Each new row is followed by its nearest point in the smallest flat space through zero that holds the last named rows.

Q_996 (3 x 13):
[-38.0 -11.6 35.1 -37.7 -33.2 1.6 6.7 14.7 -28.6 -15.6 17.1 32.1 -9.0]
[-3.1 -13.0 -32.8 -18.4 5.6 -1.6 -11.8 29.3 5.7 3.9 -16.2 -17.9 -27.7]
[-12.9 -11.5 -17.6 -14.7 -13.3 -13.9 -3.2 -6.7 3.3 -4.3 -14.0 19.1 -50.6]
New rows:
[-11.5 18.2 -8.9 15.3 -50.7 -13.4 -9.9 -19.5 20.3 21.7 -8.9 3.1 -12.3] | [0.9 0.8 -4.2 7.0 -4.6 -9.2 2.0 -22.0 5.9 -1.4 -5.7 14.8 -19.8]
[2.2 -19.0 -10.6 11.0 20.5 -62.2 -15.2 -5.1 13.5 -8.1 32.1 18.5 -16.7] | [1.7 -0.5 -9.1 5.2 -2.3 -8.6 0.1 -16.6 7.0 -0.3 -7.8 10.0 -21.1]
[2.2 -18.5 -16.1 31.2 39.8 -32.4 12.6 13.0 1.7 -13.0 -18.3 -29.7 30.1] | [19.3 5.5 -15.8 15.1 20.5 5.3 -4.9 7.0 11.1 9.1 -5.3 -26.7 17.7]
[5.1 -7.7 -0.8 6.5 1.7 12.4 45.5 2.4 -3.5 27.3 2.9 23.5 6.3] | [0.2 3.1 8.8 4.2 -2.1 0.1 3.2 -7.8 -1.8 -1.3 4.2 5.5 6.2]
[-24.4 -15.8 -23.6 -1.5 -33.5 21.7 -14.9 -5.7 32.4 16.5 8.5 -6.2 3.4] | [-2.0 -3.7 -7.8 -5.4 -0.2 -1.3 -2.7 5.9 1.1 0.3 -4.3 -2.0 -9.7]
[-18.0 -7.9 -20.2 -11.9 6.4 -40.0 0.1 8.5 11.7 20.7 14.7 26.4 1.6] | [-5.6 -4.5 -5.2 -6.9 -5.0 -3.9 -1.2 0.4 -0.1 -1.7 -4.1 5.9 -16.2]

Q_710 (3 x 13):
[-5.2 19.0 -7.4 -14.9 -12.5 5.8 9.2 5.5 -24.6 13.9 -5.1 -10.8 -2.9]
[-35.6 10.2 18.3 -41.2 12.9 -4.0 -4.7 -14.6 -13.7 30.3 13.9 -50.8 23.9]
[-30.5 16.7 25.0 4.9 -14.8 -5.4 4.3 2.4 38.2 2.6 -6.4 -9.7 5.5]
New rows:
[-15.1 -18.5 25.6 -11.5 35.1 -30.2 -2.9 -34.6 20.4 -25.4 -4.0 -22.4 -23.6] | [-10.6 -19.9 18.5 -1.1 22.9 -9.5 -14.4 -14.4 24.9 -3.1 13.6 -11.0 15.6]
[-28.1 6.6 -24.1 -29.3 -24.2 -11.2 -7.8 -12.6 -24.5 0.2 -0.7 -33.3 -26.9] | [-10.7 17.8 -3.6 -21.8 -7.4 4.4 6.7 1.5 -25.7 18.3 -1.2 -19.6 2.3]
[-17.9 -32.6 -0.5 21.9 11.2 -18.7 7.3 7.0 -1.8 -8.0 13.0 25.0 9.8] | [8.7 -16.9 1.8 11.1 11.4 -3.6 -7.5 -4.3 13.4 -11.3 4.6 10.2 1.1]
[-18.9 -19.5 22.6 -17.8 21.5 14.6 16.3 -14.1 -15.9 28.2 -9.6 -20.1 18.0] | [-14.6 -0.9 7.8 -22.7 13.1 -2.5 -5.5 -10.3 -10.5 14.9 10.6 -26.5 13.9]
[-11.4 30.3 32.1 19.0 -8.1 29.2 28.5 9.5 0.0 34.2 3.5 -12.0 -22.7] | [-19.3 28.0 6.2 -4.3 -24.4 2.8 12.7 9.5 3.6 10.2 -11.7 -8.3 -3.3]

Q_634 (3 x 13):
[-17.2 -4.5 -10.3 12.6 -8.7 17.4 -0.7 16.5 -5.2 -13.4 33.8 -36.4 23.0]
[-18.4 -9.1 4.5 -7.0 -72.6 25.4 -4.4 -36.0 -14.5 -52.7 -1.9 -8.5 22.8]
[23.2 -11.7 8.7 -17.5 -30.6 28.7 -3.4 -50.1 -1.9 -20.5 17.8 -10.4 17.4]
New rows:
[27.4 -6.6 -1.2 -12.8 24.6 -26.5 30.8 29.4 1.3 26.6 -20.3 32.1 22.7] | [10.2 5.8 1.5 -0.7 30.0 -17.7 2.0 10.5 6.9 24.3 -13.8 17.5 -17.8]
[-21.7 -11.8 -18.3 -0.7 -14.9 -19.8 -13.7 30.1 4.2 22.0 31.9 18.7 28.4] | [-16.3 1.9 -7.3 11.3 4.4 -1.9 0.7 23.5 -2.1 -0.4 7.9 -12.1 4.4]
[13.2 -21.8 28.9 -18.4 -30.8 -11.5 20.9 21.6 -15.6 1.3 17.5 -34.4 33.8] | [-4.0 -4.7 -3.3 2.7 -11.1 14.8 -1.1 -2.3 -3.1 -11.3 20.6 -20.5 15.3]
[-0.9 18.7 -28.8 -24.1 -31.0 22.2 31.3 -31.8 2.7 -25.5 -15.2 3.2 11.9] | [-0.2 -4.6 5.9 -8.9 -34.0 11.0 -2.3 -27.4 -5.3 -22.7 -6.7 3.9 6.7]
[-10.5 23.0 21.6 21.7 10.6 -9.5 0.2 15.4 13.5 16.3 -15.0 -14.2 20.4] | [-9.6 3.4 -4.7 8.0 11.3 -7.5 1.2 20.3 0.3 6.5 -0.3 -2.1 -2.9]

Q_398 (3 x 13):
[8.0 -21.6 -8.9 -0.3 -6.5 2.1 14.5 -8.7 5.9 3.1 2.4 -15.7 -8.6]
[-5.1 -20.7 -32.1 29.0 -17.4 -22.3 30.0 1.5 9.5 19.6 17.1 17.2 30.3]
[11.0 -6.3 -47.2 -2.4 -33.2 7.4 12.8 24.0 -16.0 3.7 18.2 11.3 23.0]
New rows:
[45.4 15.8 8.5 -3.5 26.4 -13.5 34.4 22.9 -13.8 -18.9 3.3 -7.6 12.6] | [2.1 2.3 -3.2 -4.0 -2.9 3.9 -2.2 3.9 -3.9 -1.9 0.7 0.2 0.2]
[6.0 -2.8 40.0 2.1 -19.1 -10.9 -13.1 23.8 12.6 -13.9 35.0 7.1 47.0] | [-8.3 13.5 -2.0 8.1 0.2 -7.8 -4.4 8.8 -3.1 2.7 3.0 19.0 16.5]
[-21.8 -4.0 -14.0 39.6 -10.9 11.4 0.3 -23.0 -3.4 3.1 12.3 -5.2 11.5] | [-3.7 -8.9 -7.6 13.4 -3.0 -11.1 11.9 -3.1 6.8 8.3 5.0 5.6 10.0]
[-21.9 -24.6 0.5 -14.0 -15.3 56.2 -6.5 1.7 -27.2 19.1 -27.2 -14.4 22.5] | [10.8 -1.4 -10.7 -15.1 -10.1 15.0 -2.6 7.5 -10.0 -6.4 1.5 -8.8 -6.7]
[9.3 -1.9 9.0 -13.1 2.3 11.5 13.0 -8.4 0.0 -34.1 43.9 -13.4 -5.0] | [8.2 -6.6 -3.0 -10.1 -3.9 9.8 0.7 -1.2 -2.6 -4.0 -1.0 -12.6 -10.7]

Q_221 (3 x 13):
[6.4 1.3 27.2 30.7 -20.0 9.3 -0.1 -13.8 18.5 -19.4 -18.1 17.8 10.9]
[18.5 37.5 9.8 -47.9 18.1 11.9 -30.3 -6.2 14.8 3.7 1.0 14.4 -7.2]
[1.4 6.9 -13.2 -55.0 2.5 21.7 4.3 11.6 10.6 43.1 -32.6 19.7 4.2]
New rows:
[-0.5 41.8 -2.7 -8.0 1.5 -6.4 -10.0 35.0 7.8 -2.3 24.6 -0.6 -37.2] | [6.4 16.6 -2.0 -19.2 17.1 -5.2 -17.2 -1.3 -3.8 -4.6 19.4 -6.8 -9.8]
[11.3 -1.0 5.8 -1.3 -14.8 21.1 -12.6 -3.6 -8.7 -31.9 8.3 3.1 -19.3] | [6.0 9.1 11.2 7.2 1.3 -1.4 -10.1 -7.5 4.2 -14.8 7.0 1.3 -1.6]
[-50.8 -6.5 -35.7 -13.8 21.5 -11.2 7.1 2.0 -23.0 7.1 -12.6 2.1 4.2] | [-11.6 -15.1 -24.9 -13.3 5.6 -5.3 14.2 14.4 -15.3 21.9 2.5 -12.3 -2.7]
[5.8 -4.6 -5.0 -33.6 -8.7 19.8 -5.7 -30.0 14.7 6.7 50.8 -50.8 22.1] | [2.0 9.1 -7.3 -15.0 15.5 -7.6 -10.8 1.9 -8.2 -1.4 19.5 -10.6 -9.2]

Q_669 (3 x 13):
[-16.5 -15.6 -29.3 19.5 -39.0 17.9 -39.9 -24.4 20.7 9.6 -37.2 57.7 4.3]
[12.9 -2.7 -13.7 0.6 -29.6 11.9 23.8 -35.3 36.0 -8.4 -14.1 -12.2 -11.2]
[-1.5 -1.9 -22.3 25.8 13.1 2.6 -5.9 -15.6 -6.8 22.8 24.0 -1.1 -31.8]
New rows:
[-11.3 6.9 -5.8 9.5 -41.9 62.2 1.6 -22.2 13.3 16.6 10.3 18.4 2.7] | [-1.1 -7.0 -19.7 11.7 -23.3 11.5 -6.0 -25.2 20.3 4.1 -14.7 15.7 -8.3]
[18.2 10.2 25.4 -9.8 -36.4 3.5 -3.4 6.8 6.6 -17.8 -6.6 10.8 10.7] | [1.4 -0.4 9.9 -14.7 -15.5 1.4 3.8 3.1 11.0 -14.9 -20.2 3.7 19.0]
[7.3 26.7 -18.2 -19.2 -45.3 -31.9 10.9 -54.3 -28.7 6.6 25.3 6.9 32.0] | [3.5 -1.0 -3.9 -0.2 -9.8 3.7 6.4 -10.3 11.1 -2.9 -5.5 -2.4 -2.3]
[22.9 -14.5 18.9 16.7 -25.2 -20.1 -7.4 -10.0 -13.4 -10.0 36.6 35.0 19.3] | [-5.0 -1.6 -0.4 1.6 0.2 -0.1 -10.5 4.6 -4.4 2.3 -3.3 10.9 4.3]

Q_499 (3 x 13):
[33.8 40.8 10.9 7.1 -3.9 -11.2 13.1 -26.9 -12.4 10.4 -21.1 39.8 32.2]
[17.2 29.6 -0.1 -1.5 59.9 -10.9 -41.4 -30.1 -38.4 -30.0 -4.8 22.0 -34.5]
[48.9 -14.1 3.1 -24.6 16.4 25.2 24.9 -8.3 -2.8 -20.6 31.2 -7.7 2.1]
New rows:
[-26.4 -20.6 12.9 35.0 -35.1 11.7 29.3 7.1 -33.4 0.4 2.5 -11.7 -18.2] | [-18.4 -12.1 -2.5 3.1 -15.8 0.4 2.9 13.3 11.6 8.4 -0.1 -11.2 1.6]
[13.1 24.4 9.0 9.6 -18.2 -14.1 -3.5 17.3 -24.1 10.3 27.7 -14.7 -4.2] | [2.1 1.9 0.7 0.3 -1.2 -0.4 1.7 -1.2 -0.1 1.1 -1.1 2.1 2.6]
[-14.1 21.1 25.8 18.6 13.3 -24.5 16.2 -34.0 -4.2 -6.0 -8.8 1.7 -4.2] | [1.1 18.9 2.2 7.0 5.6 -10.4 -9.1 -10.4 -9.2 2.2 -13.2 15.9 2.1]
[34.6 -22.4 -18.8 26.7 -34.7 -4.4 12.4 4.2 -12.3 -24.0 -17.7 18.2 10.2] | [13.5 4.6 3.6 -1.0 -9.9 2.2 14.9 -3.5 3.0 5.7 -1.0 6.6 16.1]
[-6.6 -34.2 -11.3 0.9 -32.4 21.7 6.9 -4.0 -22.9 29.1 -4.3 5.5 -21.6] | [-10.5 -11.1 -1.7 0.4 -11.9 2.6 5.0 10.2 9.4 5.3 2.6 -9.7 2.0]

Q_985 (3 x 13):
[-11.4 -20.8 2.4 36.2 -13.3 4.2 2.8 2.2 -44.7 -38.7 23.1 3.9 16.6]
[-24.8 -11.0 -5.4 12.0 8.6 -7.4 25.3 -2.5 4.0 -52.9 14.0 -22.0 -19.1]
[-17.5 4.4 -23.2 -10.0 0.5 -17.8 -35.5 28.3 11.9 -17.1 1.0 -4.3 -19.0]
New rows:
[-31.6 -32.5 -25.9 20.7 -29.7 1.4 -33.7 -32.8 -15.7 5.5 19.8 -4.1 -3.1] | [-6.8 -7.8 -5.3 14.5 -9.4 -2.0 -16.4 11.5 -22.3 -15.7 10.3 5.8 7.4]
[9.6 27.5 -0.4 -16.3 7.8 -32.5 -6.3 -27.1 -29.1 -19.7 -0.4 -30.2 2.4] | [-4.7 -1.7 -1.3 1.6 1.9 -1.7 4.4 -0.2 1.7 -9.6 2.3 -4.3 -4.1]
[5.4 -26.5 29.6 -0.6 -6.2 23.0 -25.3 -4.4 20.7 16.0 -26.5 -34.0 -24.3] | [4.0 6.5 0.2 -11.4 4.7 -0.7 1.5 -2.2 14.6 12.4 -7.4 -1.7 -5.2]
[-29.3 25.1 20.5 -19.7 9.9 -9.3 16.7 -21.8 -0.4 24.1 -10.7 -16.7 7.8] | [7.2 5.4 7.2 -9.9 7.5 3.8 18.1 -12.9 16.2 13.7 -8.0 -4.5 -3.7]

Q_706 (3 x 13):
[38.3 -15.0 -13.2 3.6 -24.4 53.9 18.1 1.3 14.7 12.0 33.0 -8.3 23.0]
[25.6 -0.9 -29.7 -6.9 -5.9 45.7 6.0 15.5 -20.6 0.4 -40.4 -12.7 12.2]
[21.7 -6.1 -49.7 -14.2 -37.2 15.3 0.5 36.4 5.7 36.2 -14.7 7.8 36.1]
New rows:
[24.2 -2.9 12.9 2.3 15.9 -8.4 4.0 -16.8 -24.0 30.0 -10.8 25.0 1.8] | [-1.7 1.3 -0.6 -0.7 1.8 -1.7 -1.2 0.8 -2.6 -1.1 -5.5 -0.1 -1.3]
[-37.6 2.2 52.6 -18.2 -3.4 -13.5 -7.4 -15.8 -17.1 -12.8 -31.7 -41.4 0.2] | [-17.4 8.6 17.8 2.5 24.5 -14.8 -5.9 -11.5 -15.1 -20.6 -20.1 -3.9 -21.5]
[20.7 0.4 0.8 -11.5 9.7 31.1 11.3 -2.1 8.9 2.3 -58.4 28.5 14.0] | [11.6 1.9 -18.1 -5.2 0.4 23.4 1.3 10.2 -17.1 -2.3 -33.8 -7.8 4.3]
[7.9 12.4 21.2 14.9 2.4 15.0 -10.9 18.3 19.6 -5.1 -23.0 -8.6 30.2] | [5.9 -0.4 -6.0 -1.2 -1.3 10.5 1.6 2.9 -4.2 -0.1 -7.8 -2.9 2.6]
[5.5 -23.5 -28.7 3.0 5.4 8.4 -3.2 28.3 -10.2 10.5 62.2 15.4 21.8] | [12.2 -8.9 -8.7 0.1 -22.4 6.1 5.4 5.9 20.4 19.2 32.3 6.0 17.8]
[4.1 -16.7 -32.4 -0.9 2.4 43.3 34.4 14.9 38.4 -7.5 -7.1 33.0 -15.2] | [18.8 -5.6 -12.7 -0.8 -11.4 27.4 7.2 5.3 1.5 6.1 2.8 -4.7 12.0]
